The first 8 rows are patterns. Each new row is the sum of 2 different patterns, raised or lowered, with some noise. Before adding, each is slid sideways (what falls off one end comes back at the other) and multiplied by a number that may be negative. Names go in the order of the patterns.
Known rows, each followed by the names of its patterns:
[-1.62 -2.18  0.93  2.65 -0.74 -1.39 -2.18 -0.41 -0.44 -2.05  2.09  2.16
 -0.69 -2.73  2.35 -1.58  1.48 -2.04  0.75 -1.90 -2.59  1.82  2.52  1.98
 -0.63 -2.07  0.08 -1.86 -2.38  2.44 -0.76  0.29  0.91  0.47 -0.57  0.91
  0.52 -2.14] : (6)
[-2.76  0.18  1.87  0.86  1.79  1.17 -0.39  0.98 -2.41  0.64 -1.70 -2.43
  1.95 -2.21 -2.11  2.22 -2.68  1.91  1.96  1.69  1.42 -2.61 -2.63  0.83
  2.31  1.71  2.58 -1.53  0.93 -2.38  1.80 -0.58  0.79 -1.60 -2.68  2.15
 -2.34 -2.65] : (3)
[-2.80  2.68  0.95 -1.52 -0.14  1.68  0.95 -2.27  1.29 -1.86  1.59 -0.79
 -1.25  0.48 -0.44 -1.71  2.29  0.39 -1.17  2.03  0.76 -1.20 -2.67  1.32
 -2.30  1.77  0.72 -0.82  1.65  1.62 -0.59 -1.82  0.50 -2.37  0.10 -0.74
 -2.14 -0.92] : (7)
[ 1.52 -0.90 -2.65  2.40  0.07  1.27 -1.03  1.24 -0.07 -1.00  1.66 -0.81
 -2.05 -2.46 -1.68 -0.09 -0.54 -0.51 -2.56 -2.29  0.11  1.80  2.09  2.60
 -0.86  1.81 -0.70  1.00  1.37  1.22 -1.80 -2.36  1.34  0.52  1.88  1.29
  1.25 -2.41] : (2)
[-2.65 -2.32  0.91  1.52 -0.77 -0.83  2.06 -1.74 -2.48 -1.17 -0.92 -2.47
 -2.46 -1.13  1.74  1.78  0.23  2.27 -1.49  2.40 -1.33 -2.78 -2.71 -1.43
  1.07  0.73 -0.02  2.60 -2.52  0.23 -2.35  1.55 -1.34  0.24  2.66  1.90
  2.23 -2.20] : (0)
[-2.30  1.56 -2.04  1.91 -1.18 -0.52 -0.25 -0.87  0.57  0.35  1.15 -0.74
 -1.35 -2.66 -1.47 -1.80  2.64 -0.54 -2.50 -2.29 -2.11  0.73 -1.89  0.65
  0.21  1.74 -1.40 -2.12  2.58  1.07 -1.79 -2.00  1.23 -1.86 -0.96 -1.39
  0.14  0.75] : (1)
[-1.52  2.38 -2.72 -2.65  1.23 -2.64  0.41  1.71  1.33 -0.32 -0.68 -0.34
  0.13  0.30  2.25  1.50  2.32 -0.01 -0.83  1.78  2.28  0.92 -0.32 -2.64
  0.26  0.91  0.35 -0.54 -0.72 -1.95  0.92 -2.51 -0.26  2.48 -1.70 -0.72
  0.31  1.10] : (5)
[-0.70 -2.51 -2.06 -2.28 -1.40 -0.96 -1.41  0.40  0.99 -2.55  1.73  1.73
  1.62  1.32 -0.18 -2.81 -1.89  1.99  2.52 -0.43  2.44 -0.99 -2.13  2.75
 -2.77 -1.50  1.46 -1.88 -1.08  1.00  0.16  2.68  2.50  1.16  1.12  1.06
  0.09  0.44] : (4)

New rows. What belongs after each?
[-0.84 -3.36 -1.65 -2.24  0.64 -0.82 -2.60  1.07 -1.40 -0.18 -1.21 -1.63
 -1.72 -1.42 -2.89 -3.91 -1.89 -3.11  1.13 -0.51 -2.69 -2.68 -0.75 -1.80
 -3.19  0.37 -3.87 -1.26 -2.45 -2.16  0.81 -1.82 -3.38  0.51 -0.59 -1.87
  1.72 -1.20] : (7) (5)
[-0.26  0.02  0.26 -1.67 -1.24  0.31  2.73  0.11 -2.07 -2.31 -0.06  0.11
  0.97 -0.19  1.19  2.95 -2.13 -0.57  0.28 -0.24  0.15 -1.22  1.44 -1.12
  0.71  2.08  1.56  1.01 -0.67  0.86  1.13  3.63  2.70  0.86 -3.20 -1.46
 -0.57  2.02] : (2) (1)
[ 4.43 -2.08  1.69 -1.91 -3.10 -2.02  1.13  2.82 -0.13 -1.20  3.27 -3.56
  1.39 -0.39  0.17  1.00  1.74  2.17  3.55  3.47 -2.30 -2.30 -3.59 -0.41
  1.18 -1.14 -1.03  2.48 -1.54 -1.53  1.05  0.96 -0.38 -0.98  0.10  3.12
  1.93  0.07] : (0) (4)
[-0.44 -0.61  0.67  1.38  0.35  2.60  0.83  1.34  1.22 -0.37  1.61  1.26
  0.29  1.28 -0.14  0.73  2.21  2.25  0.68 -0.18  0.41  0.10  1.44 -0.15
  1.45  1.81  2.42 -0.09  0.20  1.00 -1.20  1.58 -0.10 -1.68 -1.07 -1.92
  2.42  1.06] : (7) (2)
[ 0.55  0.42  2.43  1.16  2.32 -4.11  0.16 -0.09 -2.37  0.27 -1.03  2.01
 -2.11  1.61 -1.44 -0.68  1.64 -1.33 -1.66 -1.12 -3.24 -0.76 -0.02 -2.09
 -2.81 -1.38  1.41  0.03  2.75  0.37 -1.50  1.50 -2.07 -0.71  1.01  1.64
 -2.16 -0.63] : (7) (2)
[ 3.48  2.35 -0.01  0.15 -0.06 -3.93  1.19  1.09  3.65 -1.54  2.68 -0.70
 -3.58 -0.06 -3.58  1.11  3.24  0.98 -1.41 -0.69  0.82  2.34 -0.29  2.25
  2.94  1.80  0.93  2.53  1.85 -0.40 -2.66 -2.83 -0.94 -2.63  0.57 -1.84
  1.77  1.03] : (0) (4)
[-4.45 -5.98 -0.96 -4.42 -2.26 -1.16 -2.98 -4.30 -2.06 -1.89 -3.25 -4.18
 -5.12 -1.79  0.36 -2.79 -2.87 -5.11 -1.63 -2.87 -5.78  0.40 -0.14 -3.36
 -5.75  0.54 -5.29  0.31 -3.07 -2.43 -3.10 -5.28 -1.59 -0.75 -0.44 -2.77
 -4.35 -2.56] : (6) (5)
[ 1.82  0.44  1.19 -2.36  2.11 -1.91  1.79  0.24 -1.67  1.20  1.16  0.24
  3.33  0.72 -0.31  2.37  2.48  0.58 -1.98  0.52 -2.86  0.43  1.44 -1.40
  2.23  1.24 -1.03 -1.94  1.83 -0.49 -0.29 -0.58 -2.67 -1.15 -2.80  4.05
  0.31 -0.51] : (7) (2)
[-0.25  0.26 -0.50 -1.21 -0.96  1.78 -0.37  2.59  5.38 -0.44  1.97 -3.05
  1.90  1.55  2.53  3.34 -1.70  2.94  1.90  2.64  0.57  1.88  2.88 -1.24
  2.06  4.24  2.16 -2.27  0.18 -1.16  2.61 -1.38  0.54  1.64 -2.13  1.05
  0.59  3.78] : (2) (1)
[-1.28  2.52 -2.31 -3.28 -3.99  0.38  0.91 -3.95  1.00 -0.17 -2.45 -4.40
  3.78 -3.57  1.53 -0.35 -1.91 -2.69 -4.45  2.01  0.75  1.35 -0.42 -4.06
  0.07 -0.73 -0.90  3.23 -1.40  0.07  0.67  2.06  0.73  0.18 -1.75 -4.56
 -4.56 -2.09] : (6) (2)
[ 2.63 -1.98  1.78 -2.99  0.75 -2.32 -4.03 -0.07  0.44  2.24  0.22 -1.07
 -0.89 -2.88 -2.10  1.82 -2.27  0.54  1.43  0.41 -0.58  1.44  1.12 -1.74
 -2.73 -3.19  0.07  0.45 -0.26 -2.94 -1.75  0.52  0.47 -1.51  0.62  0.91
 -1.14 -4.17] : (6) (0)
[ 1.44  0.81  1.76 -2.42 -2.04 -0.70  1.99  2.59  0.00 -0.32  2.48 -2.01
 -3.03  0.35 -2.13 -3.47 -3.35 -1.97  1.49  3.08  1.22  0.55 -3.08  2.21
 -2.86 -2.03 -1.27 -3.14  2.48  1.38 -1.04  3.29 -1.78 -0.56 -2.46 -0.43
 -2.89 -0.68] : (0) (4)
[-0.58 -1.66  1.44  0.45  3.48  0.61  2.72  0.92 -0.99 -0.10 -1.68  0.79
  3.69  0.30 -1.79 -2.07 -0.40  0.72  0.79  2.60  0.23 -0.96  0.93 -0.12
  2.46  2.47 -3.03  1.05  1.10 -2.38  2.41 -0.70  0.16  1.70 -0.19 -0.89
 -1.45 -1.17] : (0) (4)
[ 1.02  2.41 -0.89  2.87  2.01  3.48  1.81  3.77  2.91  0.02  6.40  2.80
  1.64  1.69  3.61  1.34  2.99 -0.10  2.66  4.27 -0.69  3.77  1.69  6.17
  0.81  3.77  1.35  1.56  3.79  2.07  2.84  2.47  2.71 -0.01  2.92  1.01
  5.77  3.60] : (7) (1)
[-0.74 -1.29  1.36 -1.93  1.32 -0.37 -2.26 -1.45 -0.57 -0.16 -0.02  0.38
 -1.62 -1.39 -4.57 -3.22 -2.44  0.27 -0.47 -2.31 -2.18  1.87 -1.30 -4.61
 -1.38 -0.63 -4.80 -1.14 -0.81 -1.01 -1.50  2.50 -1.29 -3.26 -4.86 -2.49
 -2.05  0.38] : (6) (2)
[-2.50 -2.75 -0.20 -2.21 -0.24  1.69  1.99 -0.83 -3.62  1.81 -3.35  2.63
  1.28 -2.49  2.46  0.95 -0.50  2.19  2.18 -1.19 -0.88 -4.07 -2.92 -2.06
  1.35 -1.04 -1.67 -1.79 -0.70  2.98  0.58  2.72  1.69  2.47  0.44 -1.67
  1.45  3.38] : (1) (4)
[-0.95 -1.62  0.15 -0.91  0.39  1.23 -2.50 -0.29 -1.03 -3.10 -0.18 -0.62
 -2.37 -3.30 -3.12 -0.46  1.08 -2.48 -1.92 -1.81 -1.50 -0.67 -2.62  1.97
 -1.32 -1.57 -2.47  0.84 -0.29 -2.80 -0.19  0.85  1.24 -2.26 -1.26 -2.50
 -0.99 -2.18] : (3) (1)
[ 2.39 -3.28  4.03  4.40  2.21 -2.02  0.46 -1.67 -0.06 -2.23  1.30 -1.94
  0.46  1.21  3.88  4.08 -1.84  0.67  2.29 -3.27  0.89  0.57 -1.95 -0.95
 -0.17  3.00  2.21  0.35 -1.29 -2.92 -3.31 -0.05  0.23  4.61 -1.80 -0.24
 -2.15  1.38] : (6) (3)
[ 2.30  1.56  2.72 -0.37 -1.71  0.63  2.05  3.02  0.81  3.87 -0.62  0.32
  2.18 -2.93  0.43  1.08 -0.49  1.01  2.72  1.08  3.21  3.19  2.12  2.25
  3.22  1.92  2.71  0.40 -1.78  0.08  0.05  0.29  0.00 -1.59  1.50  2.46
 -1.10  2.44] : (5) (4)
[ 4.66  1.00  4.50  0.96  3.37  4.75  3.47  1.37 -0.28  4.74  3.15  1.40
  2.18  2.17  1.91  1.69 -1.21  2.09  4.40 -0.62  2.47  3.26  2.92  3.71
  3.05  4.38  1.41  4.21  0.34  3.03  1.66  0.10  0.97 -0.38  0.42  0.16
  1.33  3.14] : (1) (4)
[ 4.25  3.79  0.35  1.24 -0.79  1.62 -2.43 -0.22 -2.59 -0.67  2.35  1.68
  0.19  3.88 -1.46 -0.78 -2.85  0.47  0.06  2.87  2.69  1.47  1.14 -1.91
 -2.26 -3.21  3.03  3.76 -0.66 -2.18  4.31 -2.25 -0.70 -2.02  0.26 -3.18
 -3.68  0.85] : (6) (0)
[-4.72 -3.44  0.47 -3.32 -3.75 -0.33 -5.03  0.44 -1.56 -0.46  0.94 -4.78
 -4.20 -0.81  0.81 -1.18  1.83 -4.53 -2.49 -2.91 -1.85 -1.85 -0.02 -2.23
 -4.05 -0.31 -3.73 -3.72 -3.70 -0.19  0.64  0.41 -0.27 -1.23 -1.02  0.46
 -3.08 -1.35] : (3) (5)
[-2.04  0.56 -1.35 -3.03  0.94  2.40 -0.20  1.90  0.83  1.47  1.87 -0.85
  0.69 -2.90 -2.57  1.58 -1.83 -1.20  0.32  2.95 -0.70  0.37 -2.28  0.16
 -1.04  0.58 -0.44  2.23 -3.36 -0.03  0.32 -3.71 -2.25 -0.83  2.94 -0.05
  2.71 -2.54] : (7) (0)
[ 1.33  3.56  5.59  2.70  5.38 -0.46  2.99  5.70  4.53  5.82 -0.74  2.78
  2.49  1.74 -0.98  2.34  5.47 -1.28  2.36  2.22  4.31  1.78  3.13  3.09
  4.42  0.12  1.06  4.74 -1.03  3.17  1.24  4.96  1.24  3.80  1.30  0.92
  2.29 -0.31] : (7) (1)
